The same things were measured in two ways. Each way mixes the same 10 hidden numbers, adds some noise and spreads widely along 6 directions of its own, which tell nothing about the thing.
Some things both ways: the first way, then the second way.
[ 10  10  16 -22   9  -5   4  -4 -22 -19  15 -58  26 -21  13 -24   3 -19
   3  26]
[ 22   2  -9  -4  -3  -5  -3 -17   2   6  20   4  28  -7 -14  -1  -5  12
   4  14]

[ 12  -3   8 -12  11  -4  19 -17   1 -14  21 -40 -13 -20 -21  -9  -9  -8
 -14  34]
[ 21  12 -29 -16   2 -19  -5  20  21  10 -32  -3  -4 -22 -13 -13  15 -11
  26 -32]

[  2   1  19  36 -23  10  -9   3  24  16  17   7  -6  -1  11  37  19  17
   0 -11]
[-42  14  30   7  -8  31   2  -1 -22  -9   5   8 -13   5  19  -8 -12 -23
 -10   9]

[ -6  22 -11  -3 -28   8  18 -12 -26  -7  26 -28  10 -20  -2 -22  10  -1
  -7  35]
[-32   6  22  11   1  24   5 -16  -5  -6 -33  10 -26   2  24  -6 -16   1
   6  -8]

[ -5  11  10   9   0 -33   2 -10   0   4  -4  14  -3  11   2   3  -8  50
  -7  -4]
[ -8 -17   0 -18  15   2 -10  16   2 -21 -20   4 -16  -6   2 -10  -5  14
   5 -27]

[  9  27  27  -6 -22   5   2 -17  -5 -22  10 -39  17 -58  11  -6  -7   4
 -11 -12]
[  9   5  29  21  -7 -11 -23 -19  -7   2  29  37   2 -34  -1 -13  -3   9
  13  15]

[ 21 -11  16 -26  13 -22 -13   9 -23   3  -3 -16  24   7   5 -20 -17  21
  -7   2]
[-23 -11  -4  12 -14   7  35  -8   1   5 -14  14   5 -24   3   6  -3 -12
  27  -6]

[  5 -22  35  11  21 -14  -7 -16  26  31 -27   5  -4  10  -3  17  -3  11
 -11 -11]
[  4 -21 -36  10 -15  -1  10 -11  -2   2  45  -2  21  14 -18  30 -38   2
  10  25]

[  0   6  33   5  13   2  14   2   9  -6 -10 -16  15  19  12  33  14  38
  11 -18]
[ 11  21 -57 -15  -4   5  -5  17  16  23  42  32 -22  11 -18  -3 -49  24
  36 -10]

[-18  30  19  22   6   7   9 -30  43  17  34   8 -43  21 -17  12   4   2
 -12   1]
[-26 -16   5 -12 -27   8  13  25  -1 -26 -37 -29  11  20   0  26 -10 -32
 -10  11]

[ -3   2  11 -17  12 -39 -22   2 -26  15  15  -2  37   0  23 -14 -11 -23
  12  31]
[  3  23 -28   6   2 -18  -8  29 -14  13  -8  -9  10   6  -4  -7  13 -13
 -21 -12]

[-13  -1  39  -3   8   1   5 -18   4  20 -15 -14  16  25  14   3  14  19
   9 -38]
[ 29  10   5  11  22 -17 -39  -5   0  -3  -8  16   9 -17  -8 -34  18  25
 -16 -17]

[ 13  -1  24  15  19  -1  15 -15  47   8   6   3 -31  11 -13   2  -4  17
  -9   8]
[ -3 -14 -10  -1 -12   2   2  13 -17 -20   8  -8  17  11  -1  10  -9  -1
 -16  14]

[ 11   1  17   0  16 -42  -9  18   2   1  18  23  -5 -16   1   9 -31  44
 -11  -1]
[-38 -28  11 -22  -5  23  30  16  12 -13 -16 -32   7  -2   0  31  -6 -38
  27  -9]

[  2  -1  22  35  10  17  10  -2  16  23  -4 -13  -1  15  -5   4  19  -2
 -21   8]
[ 27  30 -42  32   1  -2   7  18 -22  15  35   0  23  28 -11 -10  32 -21
 -40  14]

[ 10 -13  17 -10  -5   3  16 -26   9  10 -15 -26  10  21  -8  -1  -2  25
   5  25]
[  8 -11  -3 -24   0 -10 -26  42  13 -29 -12 -23   4   9  -1   2  12 -13
  -7   7]

[ -5   7  20  11   6  -5  -8 -10  27  27   1  23  -9   8   9  17   9   0
   1   8]
[ -2  -9  11  -9  16  -5  -3  -9  -8 -17  -1  -7  20  16   8  -9   0  26
 -21   9]

[-22  23   9   8  -1 -26 -33  -4 -42  21  -5  -9  21   2   9  14   4   4
 -30   0]
[ -6  16  -9  11 -12 -15  22   5   5   7 -26  12 -20   0   3  -9  15 -23
   9 -11]

[ 13  -1  11 -18  11 -33 -11  -2 -29  -6   3 -21  27   4  11 -26 -12   9
  -4  11]
[-25  -6  -4  31 -24  13  34 -12 -26   4  14   5  23  -6   0  11 -11 -22
  -5  18]

[-30  -3  24  14   9   5   3 -10   9  45  -8  -1 -27   8 -31  68  -8  35
 -30   5]
[ -6  27  -4  -5   6   7  -6 -13  54  11 -51 -11  24  10 -11 -15  16 -11
  12  -5]

[  7  11  20   9  16  -7   4   2  28   4  42   8 -22  -3   4   1  -3  -5
   3  21]
[-17 -18   3 -29  14   0   9 -25   2  -3 -15   8   4   0   0  -3 -33  38
  15 -21]

[ 14 -19  31  -9  13   6  -7  26  -9  21  -2  -6  24 -25   8  -5  -3  -1
  -8 -12]
[ 19   6   5  25   4  14  -6   3 -21   2  25  -5  -5  20   2  11  -1 -11
 -19  10]

[ 11 -19  28  -9 -27  19 -13 -27   9  31  15 -15  17   8  14  -5   4 -16
  21   7]
[-10 -22  41 -35  17 -16 -21   5  15 -17 -26 -12   9 -26  -6  -5  14  -3
  15 -25]

[  4   6  16  -5  14 -18  11  -4  22 -13  21  -9  -5  10   4  11  -3  14
  16   7]
[-22  -2  39 -16   3   5 -15   0   6 -36 -39 -20  31 -13  15 -26  22  -3
 -13  14]

[ -2  26  14 -21   6   0   8 -31  -4 -17  28 -20  -3 -15   3 -20   5 -27
  -4  -1]
[  2   0  -8   0 -13 -14  11  -1  -9   7 -14  10 -14 -12  -2   3 -29   5
  20 -15]

[ 31 -22  30 -20  29  -7 -24   7  12  10  22   4   7  -6   0  20 -21 -28
   1   6]
[-19  -7  12  13 -16  -6  20 -42 -14  -3  23  19  27   0  -5  -2 -43  21
   1  26]

[ 15 -15  25 -21  12  14   4   6 -28   4  -1 -43  31   7  -4 -11  -1   4
  -9   0]
[ 28 -12  11  -8  19  -7   7 -21  29  -7   2  -1  31 -11 -19 -15  31  14
  11  -8]

[-22  26   7  -1  -5  -7  19 -25   1   2   4 -16  16  -1  17 -16  19  -8
  15  24]
[ 13  28 -27   2  -6  -3 -44  59 -26 -11  -7 -20 -30  39  15   4 -14 -13
 -37   9]

Other things, the second way, with their names:
<220>: [-38  -4  -2  13 -15  45  22 -15   0  -4  -2  11  19   6   4   8 -26   0
   6  16]
<288>: [ -1  28   5  31  -1  14   8   3 -46   9  27 -22  47  12  -3  -5  24 -35
 -53  18]
<240>: [  7  12  11   8   6   2 -22  -2 -31  -8 -12   3  14   4  -2 -19  -6  15
 -38 -11]
<347>: [  1  18  -7  22   8  11 -22  18 -34   1  17  -7  19  10   3  -9  29 -20
 -50   4]
<149>: [ 15  -5 -14 -15   5  -4 -24  42  12 -11 -17 -12 -24   8  -2  10  -3  -9
  10 -18]
<323>: [ 12 -29  -8  -8  15   9  -4 -22  27  -3  25  14   6  -3 -20  14 -26  24
  28  -9]
<434>: [  3  -2   9  -1 -12  16 -20   9 -17 -18  20  -4 -30  21   9  10 -53   1
   1  17]
<131>: [ -6  -7  25  -6  10  -2  16 -31   9 -16   4 -40  45  10   0  -2  -3 -12
  -1  26]
<284>: [ 19   2 -35 -13  -3  18   2  19   6  15  -8   3  42 -26 -25  -1   6   9
  13 -24]
<357>: [-30   5  29  13   2  -7  21 -20  -6  18  14  -9  13 -12   3   6 -19 -26
  19   2]
<178>: [ 41  10  18   1  16 -20 -42  11 -34 -18 -33 -13  -3   6  -2 -25  20  13
 -55 -19]
<44>: [  6  -3 -11 -21  -1 -17  -5   0  -7   2  30   7  29  -4 -25  -4 -26  17
   5  -1]
<438>: [-24  15  30   6 -13 -14  -4 -12 -14 -20  -8  11 -22  20  13 -19 -33   3
 -11  17]
<85>: [ 11 -20 -37  -7 -10   9   7  16   5  15  40 -16  41  -4 -19  43 -35   3
  28  12]
<21>: [-36  33   8  13  -9  14  36  -2  16  18 -21 -11  44 -18  -3 -18  30 -49
  13   2]
<384>: [ 37 -18 -25 -39  10  -6 -11  44   7 -25  44 -20  16   9 -25  -1  12  -4
   1  -3]
<322>: [ 11  -5 -40  -7 -12   6  -1  49  -9   6  22   9   3 -22  -9   8   2  -9
  18 -15]
<114>: [ 16   7  -3  -6  18  18  -8 -20  -9   3  33   0  64   1 -11 -14  12  24
 -27  18]
<365>: [-15  -4   9  13  20  17  47 -48  22  32  -1  12  21 -25  -4   2   9  -2
  41 -23]
<248>: [  2 -19  -7 -23  27 -20  11  -7  41  -1  -6 -21  46 -16 -13  -2  22   5
  29  -9]
<280>: [  3  38 -10  -6  -7  -3  11  32 -34   4 -47  13 -54   8  14 -34   0  -3
 -17 -42]
<106>: [ -6  12 -20 -10  -6   4  16  -7   6  28  -3  15  16  -7 -14   3  -5   4
  17 -13]
<29>: [ 19   0  25   1  23 -12 -61   7  -6 -39  13   3 -39  25  16 -26 -17  24
 -26  12]
<402>: [  0  -7  -9   2 -17  -1   4 -20  28 -13 -24  12   7  -7  -4  -6 -23  16
  24  11]
<253>: [ -2  -7  16  -7   7 -38  -7  -6   4 -26 -43   5 -26 -16  14 -29  -3  14
   7 -15]
<378>: [  1  14  25   7   6  -9  -2 -43  -5   0  27   9  21   1  -2 -19  -1   5
  -8  22]
<287>: [  2   8  51  16  -1 -25 -46  10 -26 -35 -30 -10 -14  -4  16 -25  13 -13
 -39  10]
<185>: [-18  25 -23  -8 -17  10  21  -1  22  25   1   3  43   5 -13   2  -9  -7
  17  14]
<26>: [ -9  19  30   1  -5  14  22   3 -22 -20   6  -9  39  -6   3 -33  48 -28
 -27  19]
<121>: [ -3   9  17   2  18   9 -20 -10  -4   3  -1  -8  65 -21 -11 -22  27   0
 -23  -3]
<52>: [ 27 -15  28 -11  14  12  -1   2  -4 -21  10  -9  -6  -3 -13  -9  14  -8
  -1 -19]
<411>: [ 24  -6 -31  -8  15  -5  15   5   7  11  30 -28  31  26 -23  18   9 -14
  -6  -2]
<421>: [  8   5  16   6   7   5 -16 -10 -19  -8   2  -2  -7  12   5  -4  -4  -1
 -23   4]
<173>: [  4  -1  12 -32  11  17 -13  47   2 -39 -22 -53   2  37  12   0  26 -28
 -29   5]

Some of these things the first way, each followed by its name:
[-18   8  25  -1  18 -25 -16 -10  -8  25   9  -4  -5  -2   5  -5   0  -5
 -13 -10] -> <178>
[-17   1  19  20 -26  26  -6 -25   2  34  -1 -20   9   8  13   6  37 -19
   0  -8] -> <421>
[ 19 -27  34  -6   8   5  12   8  -5  16  -8 -29  24   5  -4  -9 -12  28
  -4  -2] -> <323>
[ 32  -3   9  16  12   0  -7  22  20 -18  34  -8  -8  -5  -2  28   3  -5
  -7   5] -> <26>
[-17  40   8   0 -22   7   0 -22 -20  -1  28 -45   8  -6  11 -15  13  -6
  -5  31] -> <106>
[-20  19  21  33  10  -7   0 -11  11  22   8  11  -5  -5   9   8  19 -16
 -15  -4] -> <411>
[  7 -10   9  20  14  -4  13  15  34  13  13  16 -29  -1 -17  34  -3  26
 -11  22] -> <173>
[  8   3  23 -27  19 -18 -12  10 -13   3   7 -21  14  -3   0  29 -25  23
  -3  34] -> <185>
[ -2  33   3  11  11 -25  10  20  12 -19  44  13 -13 -15  -5  15 -16  25
  -9   6] -> <220>
[  8  -6  33  -9  16   5  10 -10   7  -3  -1 -13  -5  25  -7  36  -2  41
   0 -21] -> <21>
[ 18 -11   6  -4  10 -28 -23  16 -12   7  30   2  14 -31   8   4 -15 -31
  -8  27] -> <288>
[  3  -3  25 -14   6 -40 -30 -23 -12  11 -13  -3  14   7  13  30 -15  22
  -1   1] -> <44>
[-17  22  -1  18 -38  17 -20 -13  -6  29  12  21 -11 -47   0  20  15 -16
 -29  -9] -> <365>
[  6 -12  16  32 -22  17  18 -20  27  26  -3 -19  -8   9  -3 -13  15  20
  -6  27] -> <347>
[  5  -8  31   8  10 -12  -9  -3 -22   4 -12 -41  23 -14  12  15   7   7
 -15   3] -> <378>
[ -3  25  16 -18  12 -15  24  -4 -22 -40  22 -35  28 -24  19 -15   8  -3
  13 -13] -> <434>
[ -1  -4  28  -8  11   1   2 -13   8  13  18 -10   1  23   7  -3   6   0
  12  -8] -> <240>
